The same things were measured in two ways. Each way mixes the same 10 hidden numbers, adds some noise and spreads widely along 6 directions of its own, which tell nothing about the thing.
In the rows, 128 means zero.
Some things both ways: the first way, then the second way.
[142 120 137 141 173 155 163 132 134 124 131  69 120  87 143 133  76 195
 116  74 136 118 162 176 143]
[137  45  79  16 229 233 176 113 108 147  41  63 108 100 188 124 193 155
 126  32  94 127]

[138 107 134  81  95 101  98 150 125  87 163 160 153 117  96 154 121 143
 124 140 140 152 127 138 134]
[154 147  72 130 135 216 125  71 149 162  85  66 125  95 205 157 129 120
 136  76 132 106]

[104 106  98 134 121 163 157 149 133 124 127 143 100 136 107 178 179 145
 130 126 134 124 121 157 150]
[141  66  97 119 151 156 122 120  92 123 151 100 154 172 162  53 161 132
  96  81 114 177]

[139 149 114 108 120 170  87 146 117 124 118  80 170 138 113 136 162  95
 137  83 133 124 134 163 186]
[104 103 161 127 111 111  90 150 107  98 172 106 103 130 129 116 146  74
  92 100 125 107]

[135 117  74 143 116 115 137 151  85 102 141 183 152 168  69 127 157 133
 111 167 142 135 150  87 140]
[150  70 118  97 132 186 150 138 105 122 113  93  90 131 149   4 148 124
  94  94 124 136]

[117 143  85 107 128 130  98 157 152 127 148 171 128 131  84 156 140 196
  88 175 131 126 149 123 128]
[130 113 142 116 142 173 177 165 108 149 120 103 166 112 144 141 135 139
 207 107 117 124]

[112 113  93 181 122 120 180  59  83 124 146 120 112 110 133 100 131 113
 112 116 131 140 156 122 131]
[192 171 127 175 127  67 155 134 133 142 225 128 166 215 138  97 120 155
 145 160 205 154]

[179 160 106 113 135 155 119 168 136 122  82  85 159 126 139 125 124 142
 128  82 146 129 172 171 145]
[127  67 149  60 162 167 146 131 106 121  86  72 107 126 147  74 164 112
 107  95 106 127]

[153 144 100  87 146 144  90 175 119 120 151 176 131 105  94 144 135 172
  76 157 110 132 151 136 148]
[134 180 143 175  81 172  93 106 156  54  68 136 165 166 169  75 118 126
 152 160 195 140]

[138 162 120  85 103 155  65 154 162 104 119 129 148 161 146 140 171 113
  98 126 129 116 143 138 145]
[102 102 174 142 113 113  93 165  94  78 141 131 164 160 102  88 149  88
 129 134 125 162]

[106 116  86 133 136  98 133 148 120 138 163 145 130 154  75 145 101 184
 130 144 150 120 152 158 128]
[146 149 122 144 102 124 151 115 138 125 166 100 166 157 171  68 101 113
 152 134 153 118]

[133 109 141 112  96 119 187 116 115  63 135 129 134 120 143 139 116 120
  94 146 136 140 172  79 119]
[ 98 129 175 193 151 155  97 229  78 101  98 111 152 105 148 138 117  95
 234 139 120 178]

[148 147  97 150 141 164 130 108 105 118 124 149 158 146 136 121 158 156
 114 142 132 137 134 112 151]
[133 104 143 124 114 108 157 185 118 130 162 134 138 118 128 141 136 110
 185 108 135 138]

[124 138 113 167 132 167 168 105 125 112 107  90 152 138 115 126 194 120
 130 114 137 116 118  90 164]
[ 95 131 171 114 126  82 148 160 128  90 203  84 116 139 103  79 107 102
  83 136 112  99]

[ 96 115  93 121 127 131 130 119 106 132 165 105 102  81  90 151 126 147
 112 123 112 121 141 151 149]
[136 140 168 184  89 110  96 160 116  90 162 135 120 160 111  69 123 115
 111 153 168 157]

[102  89 104 146 132 166 186 135  97 121 157 172  98 103  94 169 122 163
  93 133 135 157 163 158 161]
[134 127 112 138 128 110 142 148 125 130 183 109 138 121 121 137 123 113
 132 114 122 136]

[141 149 116 126 111 178  95 118 131 105 120 115 163 135 131 133 163 118
 121 106 137 147 132 141 167]
[155 101 120 100 138  89 147 128 128 143 166 101 130 136 124 120 140 111
 105 107 135 145]

[104 155 121 135 131 147 103  90 116 129 137  76 176 147  95 141 209 120
 150 140 131 113  93  95 155]
[182 135  96 134 199 137 134 138 113 143 183  88 138 201 199  93 160 123
 146  84 182 130]

[ 76 117 118 129 132 105 124 119 155 142 175  89 112 117 108 134  92 167
 121 113 140 100 141 168 148]
[115  79 102 114 159 178 124 141  72  95 104 125 167 130 139  16 140 130
 126 104 119 156]

[101 118 111 176 118 211 147 103 136 116 107 118 146 111  78 168 205 170
 134 115 149 167 105 129 167]
[135  96 131 146 114  93 138 188 114 138 188 121 155 117 103  91 116  93
 143 101 118 171]

[105  96 141 149 102 156 169  98 104  90 136 102 133 119 123 137 161 100
 119 102 139 138 132 113 167]
[150 138 113 155 122  84 105 111 136 101 168 105 153 160 146  87 112 112
  93 135 158 161]

[ 92 151 121 110 124 134 104 104 152  99 178 100 154 154 115 144 107 153
 102 154 134 108 150 110 140]
[ 94 118 140  74 159 111 174 155 109 133 149  91  97  92 117 149 132 101
 128 116  94 101]

[ 85 129  94 146 117 194 156 114 128 106 130 128 136 137  95 176 211 148
 112 168 121 119 103  74 171]
[102  57 149 108 144 110 145 205  78 114 168 114 105 108  99  90 143 108
 119 104  82 167]

[162 163  95  97 140 127  87 139 130 120 140 153 148 112 135 105 137 142
  86 144 107 117 140 112 151]
[ 96 110 155 110 124 210 136 161 106  91  86 122 100  98 126 125 156 134
 147 105 118  97]

[119 131 106 140 132 152 134 143 130 124 136 146 149 158 124 126 113 180
  99 137 145 131 163 137 161]
[128  91  99  81  81 124 139  93 137  52 108 126 110 136 117  10 133  96
  63 151 109 149]

[ 93  96 133 132  96  79 133 113 117 126 146 121  99 110 105 118 166 135
 108 137 131 116 135 111 115]
[113 122 186 162 105 107 120 191  94 110 188 121 154 117  42  70 111 104
 117 148 118 123]

[150 121  95 138 116 116 146 119  90  98 141 149 157 152 121 114 108 101
 130 113 147 146 164 144 146]
[129  73 116 132 149 188 118 181  73 138 135 109  98 114 158  76 160 102
 148  68 117 139]

Other things, the second way, with their names:
z876: [148 124 153 136 151 155 122 169 101 131 104 104 106 118 129 106 144 109
 158 126 152 135]
z769: [152  82 114  97 128 135 130 123 132 125 132 102 120 153 171 100 162 107
 113  77 141 150]
z615: [129  92 174  79 133  56 187 170 136 156 212  68 102 117  77 161 135  99
  98 112  80 130]
z575: [119  97  94  96 111 158 127  81 112 138  72 122 158  97 161  84 126 114
 115  98 131 147]
z874: [ 76 105 142  97 135 136 161 158  90 144 165 101 135  84 136 111 116 102
 142  91  96  78]
z218: [ 80 122 147 113  88 108 158 153 119 112 177 116 143  78  95 148 103  95
 143 132  80  90]
z182: [123  86 161  63 181  64 154 185  95 158 154 100 118  94  85  94 137  79
 113  97 128 128]
z324: [ 97 125 105 128 110 181  98  93 127  78  94  93 151 112 179 100 121  96
 118 111 110 111]
z155: [ 71 116 122 109  61 168 143 112 127 122 151 114 123  51 143 164 106 100
 129  92  85  45]
z330: [171  82  90 103 173 144 118 132 103 129 151  76  72 152 158  51 167  91
  78  85 126 151]
z529: [144  77 144  82 165 146 175 196 103 125 128 109  84 110  76  51 155 130
 111 104 116 146]
z795: [ 93  98 145  63 169 129 169 170 110 139 174  78  71 100 112 170 160  97
 107  75  80  84]
z353: [ 91 112 163 141  66  73 107 128 122  95 114 147 182  96 129  98  81 110
 125 152 146 160]
z898: [134 140 140 179  93 138  89 141 110 123 178 113 146 149 124  86 131  80
 125 116 144 121]
z370: [ 89 151 170 165 106 165  81 151  99  71 159 112 113 132 115 104 135  94
 112 131 132  67]
z970: [122 141 160  85 150  93 162 137 141  99 180  65 118 141 118 170 137  94
 128 144  98  80]
z99: [144 172 106 129  99 142 145  54 131 130 120 130 158 166 190  91 115 146
 132 152 189 102]
z697: [131  86 120 108 123 129 132 120 116 103 147  77 110 140 132  94 147 100
  86 122  81 159]
z213: [113 139 142 150  99 139 136 142 143 113 159  69 102 113 140  76  97  96
 100 123 102 124]
z842: [179 128  94 113 127 150 131  71 133 149 136 109 133 180 156  36 151 130
  72  97 185 131]
z628: [131  56 130 113 142 120 145 200  79 146 176 119  79 108 118  61 147 106
 113  81 114 154]
z36: [154 103 151 119 111 101 130 140 106 109 180 118  90 173  94  50 157 104
  73 139 142 137]
z727: [132 124 150 111 120 137 159 126 159 140 138  84 155 155 143 121 138 127
 118  89 134 145]
z675: [170  76 106 134 198 155 125 206  82 133 155 101 117 126 129  74 161 111
 154  80 130 161]
z994: [ 85 125 166  86  79 141 166 108 148 161 139  89 110  94 161 161 118 107
 117  81 120  63]
z784: [144 141 122 151 122  73  92 125 126 118 174 125 160 145 128  93 116  91
  99 119 178 140]
z272: [130  79 105  67 145 130 176  84 113 163 108  95 179 131 187  95 126 149
 130  97 123 152]
z232: [ 94 113 132  91 151 101 162 143  89 159 157 105 145  63 138 121  94 113
 144 111 120  80]
z491: [159 123 112  93 140  89 151 125 128 123 148 130 121 158 151  99 146 110
 128 118 175 134]
z618: [153 175 171 123 102  63 144 101 184 130 164  69 157 175 142 106 104  85
 108 146 167 122]
z235: [145  55  92  46 208 130 156 122  65 166 121  84 129 112 143  80 163 103
 116  87 101 136]
z153: [143 132 143 124 117 107 140 116 137 157 142  83 140 126 148 147 120  99
 135 122 133 134]
z661: [124 136 130 159 100 122 107 130 112  99 150 118 167 176 192 104 132  79
 178 134 141 148]
z67: [128  79 153  74 127 118 159 137 123 131 141 114 132 122  78  95 151 132
  74  97 119 133]
z847: [129 127 101 111 131 155 134  99 113 131 119 123 141 122 127  97 137 134
 100 109 140 124]
z304: [157 126 126 128 111 105 138 133 131 144 148 120 131 133 161 100 121 107
 146 113 176 130]
z402: [133 195 139 154  86 112 147 114 166 106 149 107 119 132 172 165  94 120
 163 166 164  92]
z385: [116 116 125 102  69 111 169 112 141 153 132 126 129  91 145 105 101 111
 129 113 132 122]
z523: [116 192 176 154 121  63 153 151 162 167 230  82 155 136 116 190  93 108
 131 113 157  89]
z710: [159 118 121 106 167 135 169 167 131 130 139  89 110 135 117  89 142 123
 134 111 130 151]
z930: [158 107 104 115 165 123 125 138 128 126 192  75 101 132 113 145 157 106
  80  84 110 127]
z380: [159 102 131  96 121 131 149 100 135 145 111  95 117 131 125  59 132 133
  74 116 146 151]
z188: [152  93  94  79 190 173 166 146  91 128 133 102  92 135 139  99 174 136
 129  97 119 123]
z688: [160  97 146  99 179 105 143 150 115 134 158  95 147 168 127  75 151 133
 105  99 159 147]
z660: [149 156 109 148 140  86 132 155 114 120 192 126 125 155 164 142 130  95
 176 136 165 124]
z340: [124 132 155 102 117 117 139 124 143  82 127  93 115 138  98  52 123 105
  73 148 128 118]
z666: [147 137 156 146  42  80 127 116 169 113 159 121 118 143 123  95 109  98
  93 143 161 145]
z154: [148 124 106 137 106 125  94 111 158  65 114 119 131 157 141  85 141 105
  86 120 154 174]
z195: [138 118  98 101 148 192 139 117 128 110  65 107 102 128 183  97 156 126
 138 101 144 143]
z57: [147 151 117 188 112 168 102 121 125 103 148  93 105 196 197  35 130 114
 106 123 161 163]
z653: [134 135 131  89 156 154 149 122 145 144 159  40  82 132 157 141 153  80
 104  80 106  73]
z216: [112 121 133  86  72 172 161  66 152 121 103 107 140 117 126 104 128 144
  83 115 119  94]
z830: [141 128 124 117 122 142 109  98 139  80 138  93  83 167 153  48 144 115
  45 121 153 118]
z458: [ 88 131 184 139  84 114 135 133 105 128 119 126 187 104 122  82  84 126
 145 153 146 119]
z627: [154 116 142  91 132 119 164 119 126 116 141  98 129 152 112  79 140 129
 110 148 133 120]
z289: [112 104 143 115 123  66 138 178 105 119 167 123 107  87 108  93 103  91
 119 130 131 135]
z861: [ 66  97 189 116 107 164 130 172 103  99  83 118 147  69 107  88 107 127
 135 117 112 113]
z51: [ 85  75 139  85 121 103 138 137 104 112 114 126 170  65  77 100 109 121
  94 115  94 142]
z316: [118 187 153 201  49 109  90 124 144  85 150 140 173 129 139  73  72  98
 137 163 185 111]
z813: [115 127 114 108 110 166 136  97 123 117  66 116 154  94 168  95 111 117
 148 128 138 117]
z351: [130  98 126  97 156 114 128 129  88 117 103 133 155 123 145  86 135 126
 136 127 158 139]
z102: [141 150 154 155 104 124  94 123 117  85 113 118 142 154 137  62 121  93
 132 167 171 129]
z658: [121 180 122 160  73 160 139  83 135  97 122 130 179 155 217 114  98 136
 198 162 172  85]
z924: [141  93 116 147 126 106 122 172 110 108 176 133 140 136 117  89 134 120
 122 107 132 175]
z547: [ 69 124 160 127  92  94 140 162 101 122 177 127 119  73  84 137  99 106
 112 131 100 104]
z110: [164 153 122 141 132 144 145 109 141 143 111  89 151 146 169  68 108 131
 140 133 170 145]
z90: [ 83 150 180 120  86  92 146 116 120 149 153 115 195 108 133 158  95  95
 165 135 133  77]
z880: [151 158 158 116 121  77 165 137 148 134 177  76  96 138 103 121 116  98
 109 160 132 117]
z902: [122 168 178 129 115  77 164 177 142 149 196  88  84  92 105 154  95  87
 139 138 141  72]
z29: [107  57 126  78 121 172 131 143  83  80  81 127  87  95 127  63 159 106
 115 119  95 128]
z695: [ 88 109 148  99  55 140 132 109 144 116  95 124 131  63 116 141 113  95
 114 111 108 104]
z698: [108  75 167  92 191 109 143 222  91 125 145  78 103  91 139 113 134  83
 163  90 106 128]
z375: [ 60  88 154 114  60 123 132 154  99 121 133 155 126  53  83  53  95 108
  86 103 116 111]
z432: [104  39 140 101 138 144 168 202  59 183 141 136 166  76 153 121 135 124
 214  64 108 138]
z245: [ 68 118 189 186  72 133  52 180  90  55 151 136 112 117 105  72 120  77
  97 132 128 124]
z11: [114 146 121 173  95 137 118 140 117  59 172 115 121 147 128  62 107 114
 113 166 113 136]
z552: [122 117 117 140  92 113 115 134 134 124 158 123 147  92 108 130 112 101
 107  99 127 133]
z270: [ 94 112 187 129  85 128 133 173 109  80 180 102  72 132  96  79 135  90
  97 143  97  96]
z670: [ 81  92 167 119 116 166 140 199  95  81 129 115  84  84  74  81 135 116
 113 122  82 120]
z89: [109 165 125 170  90 142  85 132 130 100 122 113 111 102 179 100  99  65
 144 125 159 100]
z455: [153 108 132  92 177 128 187 151  99 128 154 105 126 171 115  71 154 156
 128 138 131 150]
z588: [128 145 127 129 118 120 169 120 118 125 132  99 163 123 153 100  94 122
 173 169 121 130]
z440: [148 111 142 153 145 108 109 212 113  89 156 106  91 126 119  98 139  79
 149 126 131 165]
z47: [ 84  93 149 119  93 144 120 159 108  77  96 138 132  80 102 109 122 111
 128 129  99 144]
z960: [136 150 112 144 118 104 138 139 144 106 181 113 131 144 141 107 113 110
 122 122 147 132]
z311: [135 120 168 137 122 161 135 174 126 104 125  92 123 143 117  61 139 103
 138 121 126 140]
z834: [128 109 117 138  99 153 145 140 111 118 140 126 118 124 146 131 138 129
 152 124 114 144]
z940: [158 113 114 109 128 125 143 133 118 120 170 110  50 156 138  34 147 112
  65 113 155 126]
z542: [130 123 125  89 132  64 151 108 124 131 171 117 134 111  61 113 118 122
  55 138 126 126]
z527: [158 116 151 108 154  98 152 169 138 123 187  64 113 152 105  91 142  84
 113 113 115 129]
z841: [153 132 127 135 147 205 145 143 126  70 128  94  82 192 162  97 179 153
 135 131 131 130]

Some of these things the first way, each followed by its name:
[158 135 110 140 125 119 118 115  88  89 121 140 162 184 130 128 182 128
 142 148 136 120 127  85 110] => z994
[134 129 122 156 116 109 146 106 123 123 117  81 136 124 145  84 101 138
 104  93 150 127 185 134 128] => z627
[172 155 112 102 131 108 123 120 125 130 102 124 152 115 162 126 145 165
 146 143 127 133 122 127 107] => z880
[171 107 109 104 109  80 119 139  88  73 163 192 128 150 143 113  93 106
 100 131 128 137 169 126 109] => z380
[168 146  98 124 128 170 131 138 142 108  91 146 140 134 158 153 186 157
 135 132 130 132 111 125 133] => z615
[113 136  91 105 138 118 115 161 123 148 166 114 132 133 121 125  52 174
  99 127 130 108 186 174 162] => z29
[196  95 110 160 121 121 182 123  43  79 108 200 139 156 164 103 149 111
 116 128 133 159 164 102 116] => z666
[153 125 128 109 131 162 120 136 133 121 124 130 141  88 146 135 149 123
 135  83 124 140 104 178 180] => z930
[102 152 109 136 135 195  74 116 154 124 139  50 151 104  74 146 169 136
 113  82 133 120 133 150 179] => z688
[130 129 107 110 108 162 129 147  89 103 123 150 175 156  89 162 193 109
 132 153 137 149 128 107 164] => z330
[122 116  86 139 128 198 144 137 108 112 144 184 131 111  99 159 174 132
  99 138 120 150 122 131 191] => z924
[163 179 102 111 177 185 120 128 144 156  98 101 152 101 153 157 179 181
 157 122 113 119  92 161 150] => z795
[153 132  98 128 131 127 146 133 134 117 120 126 127 152 168 134  92 145
 141 102 145 116 154 175 126] => z272
[151 138 108 116 149 155  89 139 132 133 128 142 115 103 138 137 164 165
 112 112 114 121 116 161 139] => z67
[151 107 128  97 117  85 121 130 100  97 161 145 124 147 191 117  97 115
 125 128 111  95 125 131 132] => z353
[129 136  92 136 152 145 118 124  88 146 143 103 151 118  97 141 120 169
 141 112 133 141 144 168 151] => z304
[159 148  85 147 132 120 155 122 118 139  96  96 143 128 150  97 129 132
 139  97 138 116 150 141 141] => z270
[114 151  98 146  91 162 124  84 148 103 114 112 165 129 132 114 168 130
 115 136 136 140 122  85 165] => z834
[174 155 100  85 122 100  82 133 137 109 135 154 165 124 124 129 138 144
 139 143 128 134 113 128 120] => z110
[132 153  94 100 146 202 105 163 160 149 117 126 133  71 117 165 156 196
 106 127 109 131 110 166 184] => z47
[134 122  99 139 137 155 144 161 121 114 116 148 126 111  71 162 171 190
  99 148 139 143 153 118 124] => z311
[126 152 120 101 151 154 114 131 113 121 141 144 155 119 108 170 188 198
 114 200 104 121  97  76 137] => z195
[ 66 142 102 142 109 130 121  91 107 144 149  76 139 127  75 135 156 149
 109 154 137 129 163 109 134] => z99
[109 147 110 129 168 167 122 116 149 144 138 105 132  77  89 170 162 233
 127 153 118 127  97 128 139] => z710
[138 152 133 104  88  91  72 122 135 105 126 110 160 193 146 113 148 107
 122 129 153 120 163 124 104] => z90
[157 112 125  94 100  98 133 150  96  87 129 175 136 156 149 146 130 127
 119 150 136 143 163 127 101] => z153
[ 87 120 100 147 144 193 149 122 115 126 157 144 134 112  63 178 176 177
 109 160 127 141 113 114 174] => z960
[165 178  67 131 141 171 131 127 153 123  99 135 156  99 130 105 152 140
  93 125 122 132 141 109 171] => z841
[136 139 104 110 108 186  70 158 137  97 132 146 163 138  90 145 137 149
  88 118 143 160 165 148 169] => z695
[147 121 112  90 119 154  80 156 121 103 155 204 143 122 118 155 167 134
 112 141 116 147  98 152 172] => z552
[148 130 116 123 143 149 156 147  87  94 130 122 170 157 118 145 151 127
 126 143 130 117 135  91 154] => z698
[125 108 150 111 123 137  95 123 126  66 184 151 143 149 143 128 115 126
  90 128 121 113 124 109 162] => z154
[ 74 130  92 109  93 155 103 116 134  91 184 148 137 142  75 157 149 113
  83 163 126 130 143 103 168] => z547
[138 116 109 143 125 122 127 135 127 125 126 141 108 117 129 119 128 167
 101 111 138 131 160 150 120] => z216
[108  91  94 162 131 131 155 107  68 110 175 157 113 132  92 132 126 135
 106 129 131 139 155 133 146] => z375
[151 144  99 150 129 155 148 103 140 104 118 117 147  95 139  93 131 127
 101 100 131 135 143 114 166] => z670
[123 105 111 154 115 110 139 126 105 124 144 129 141 146 119 100  99 135
 126 103 151 131 154 155 159] => z155
[150 144  78 156 124 149 145  88  57 103 134 157 180 159 108 110 180  87
 121 154 129 153 139  76 157] => z940
[121 119 110 154 106 159 127 115  69 114 124 143 146 140  67 140 207 115
 108 134 146 173 159 119 134] => z842
[126 118 129 112 132 172 114 136  89 131 141 119 141 108 105 159 172 123
 129 107 126 147 123 173 171] => z784
[155 113 109  89 129 107 134 166  82 131 143 146 116 116 141 137 140 101
 131 117 105 110 127 159 153] => z245
[135 117  87 124 138 117 203 143 116 156 120 175 106  92 145 141 144 169
 136 157 115 120 110 139 146] => z11
[ 96 115  76 149 109 121 132 125  89 102 173 169 136 195  81 138 120 132
 101 164 147 124 175 112 140] => z432
[164 110 123 129 143 130 168 169  94 116 109 179 126 145 122 154 165 173
 122 146 142 138 145 129 114] => z527
[137 133 113  83 125 110 125 178  84 154 123 136 129 116 106 149 152 159
 113 158 119 130 160 144 125] => z102
